There are 6 hidden switches. A switch that is on adds its own fixed numbers to the row, and there is some noise. The rows also spread widely along 2 directions, which tell nothing about the answers.
Some rows, each with its switches (1 for on, 0 for off) after it:
[-23   8  -2  16 -39  30 -46 -18 -32  -7  50  13  28 -26   4  -1  14  -9
  12 -21 -49 -41 -16   4  16  -7 -10  41   4  -3  20 -17  21  19  21  45]	0 1 0 1 0 1
[-23   2   3  22 -35  29 -34 -28 -39   3  45   8  22 -32 -13 -24  22  -1
  14 -15 -38 -35 -16   7  10   6 -11  26  -3 -15  10 -27  16  -8  20  41]	1 0 1 0 0 1
[-12  -7  -8  15 -29  17 -29 -18 -37  10  33 -10  14 -18 -17   1  21  -3
   4 -22 -36 -14   5  -4   3   3  -9  25   7 -22   8 -15   4   7  -2  32]	1 1 0 0 0 0
[  4   0  -9  29 -26  18 -35 -18 -30   3  27 -11   7 -12 -21  -9  27  -5
  -4  -9 -40  -8  -2   6   1  14  -4  11  -3 -27   3 -25   7  -5 -10  28]	1 0 0 0 0 1
[ -7  -3 -11  15 -23  24 -31 -15 -32   5  21   0  19 -15 -19  -2  29   6
  10  -4 -36 -17 -10  -6  -4  -9 -13  18  -3 -16   2 -22  10   3   4  21]	0 0 0 0 0 0
[ -4  -2   0  26 -27  33 -33 -12 -34  -2  33  -1  19 -13 -13 -11  15   2
  17 -13 -41 -14 -10  -6  -3  12 -14  15   6 -18   9 -31  14 -13   4  43]	0 0 1 0 0 1
[-11   3  -9  17 -25  18 -26 -12 -27  11  36  -3  19 -11 -12  -6  34   4
   9  -9 -46 -20  -9  -9 -15  -1 -17  27  -6 -17   3 -25   3   7  -1  17]	0 0 0 0 1 0
[-17  17  -1  23 -30  25 -51 -11 -19  -4  44   8  27 -14   4 -12  36  -7
  11 -14 -55 -37 -28   1  -3   5 -13  29   1  -9  19 -20  11  22   1  28]	0 0 0 1 1 1
[-23   0  -2  14 -25  13 -17  -8 -19  10  41  -6  21 -19  -5  -3  37   7
  10 -25 -38 -25   2   4   1  20 -15  23  28 -15  16 -30  -2  -5   4  18]	1 1 1 0 1 0
[-22   2  -3   7 -34  40 -37 -18 -34   5  44  10  24 -24  -1 -12  15  -6
  12 -12 -42 -31  -5  -8   7  -5 -10  37   4 -15  16 -22  22  15  20  39]	0 1 0 0 0 1
[-10  12  -2  18 -30  22 -43 -15 -19  -9  42  18  27 -19   2  -3  15  -9
  14 -24 -48 -30  -8   2   9   8  -5  26   8 -14  17 -18  23  20   6  40]	0 1 0 1 0 1
[ -6  11  -6  16 -20  15 -29  -2 -22   6  22  -5  15  -6 -13   2  43   4
   6  -8 -44 -11 -12  -6 -14   6 -13  16   6 -22   5 -23   4   7 -14   6]	0 0 0 0 1 0

New rows. What belongs after each?
[-21   7  13  22 -29  10 -34 -19 -21  -4  38  16  27 -16  -6  -7  23   4
  25 -12 -57 -28 -20  -7  -1   5 -11  37  -6  -4  21 -19   6   9  14  26]	0 0 1 1 1 0
[-16  -3  -2  18 -30  20 -33 -27 -43  15  33  -6  16 -16 -17  -8  30  -4
   7 -12 -39 -22 -11   3   1  -7 -11  25  -9 -15   3 -22  15   3   8  27]	1 0 0 0 0 0
[-10  -1   3  19 -33  24 -28 -14 -28  -4  40  -3  21 -27 -11 -14  18  -1
  12 -26 -35 -24   0   5  11  18  -8  21  19 -19  20 -29  13 -14  -1  37]	1 1 1 0 0 1
[  0  -5   4   8 -29  16 -33  -6 -23   0  33  -6  21 -21   4   8  33   0
   7 -34 -37 -34   3  10  13  10  -8  16  26 -18  11 -17   9   7  -7  29]	1 1 0 1 0 0
[-18  -7   9  17 -26  16 -26 -21 -35   4  33 -10  22 -20 -20  -6  34   8
  14 -14 -35 -19  -1   3  10   7 -19  15   6 -21  10 -27  10 -10  -2  29]	1 0 1 0 0 0
[ -2   2   4  21 -29  18 -42 -16 -27  -4  42   7  21 -23   2   0  24  -7
   2 -29 -45 -29  -4  12  13  18  -6  21  18 -15  16 -21  16  11  -2  38]	1 1 0 1 0 1
[-11   5   9  16 -27  -3 -26  -9 -13  -6  43   1  23 -14  -1   4  30   0
  12 -35 -42 -21  -4  11   5  23 -10  22  20 -15  15 -18   1  -3  -9  20]	1 1 1 1 1 0
[-16   0   3  18 -33  29 -31 -12 -28  -3  39  -3  25 -31 -10 -13  32   7
   9 -19 -34 -30 -13   7  13  16 -14  14   9 -17  10 -28  18 -13   2  41]	1 0 1 0 0 1
[ -7  10 -10  26 -26  21 -29 -16 -27   2  34   2  13  -6 -13 -11  35  -4
   2  -6 -50 -14 -14  -1 -12  11  -9  27  -6 -23  14 -27  10   7  -4  21]	0 0 0 0 1 1
[-22  -9  14  13 -34  15 -36 -12 -27  -4  40   1  27 -32  -5  -6  44   8
  24 -23 -40 -36 -10  11  19  12 -15  26  13  -9  14 -17  14  -6   5  38]	1 0 1 1 0 0
[-11   6 -10  22 -30  39 -40 -20 -35   3  41   5  22 -20 -13 -18  20  -5
   8  -7 -48 -21 -18 -11  -3  -6  -8  30 -14 -17  13 -28  18   6  15  39]	0 0 0 0 0 1
[  3   2  -5  19 -26  25 -36  -7 -13  -7  38   8  23 -12  -3   5  22  -1
   5 -26 -39 -24   0   6  10  18  -9  18  17 -19  21 -17  18  10  -4  31]	0 1 0 1 0 1
[-30  -8  -1  11 -33  23 -23 -30 -33   7  43   3  26 -32 -12 -12  16  -1
  19 -17 -39 -24   1  -3  21  -4  -4  33   4  -9  10 -25  14  -7  20  41]	1 1 1 0 0 0
[-14  10   4  24 -28  28 -26 -13 -23  -4  41   2  24 -10 -10 -14  27   5
  14 -10 -48 -21 -17  -3  -1  16 -12  31   8 -18  18 -29  10  -6   7  36]	0 0 1 0 1 1
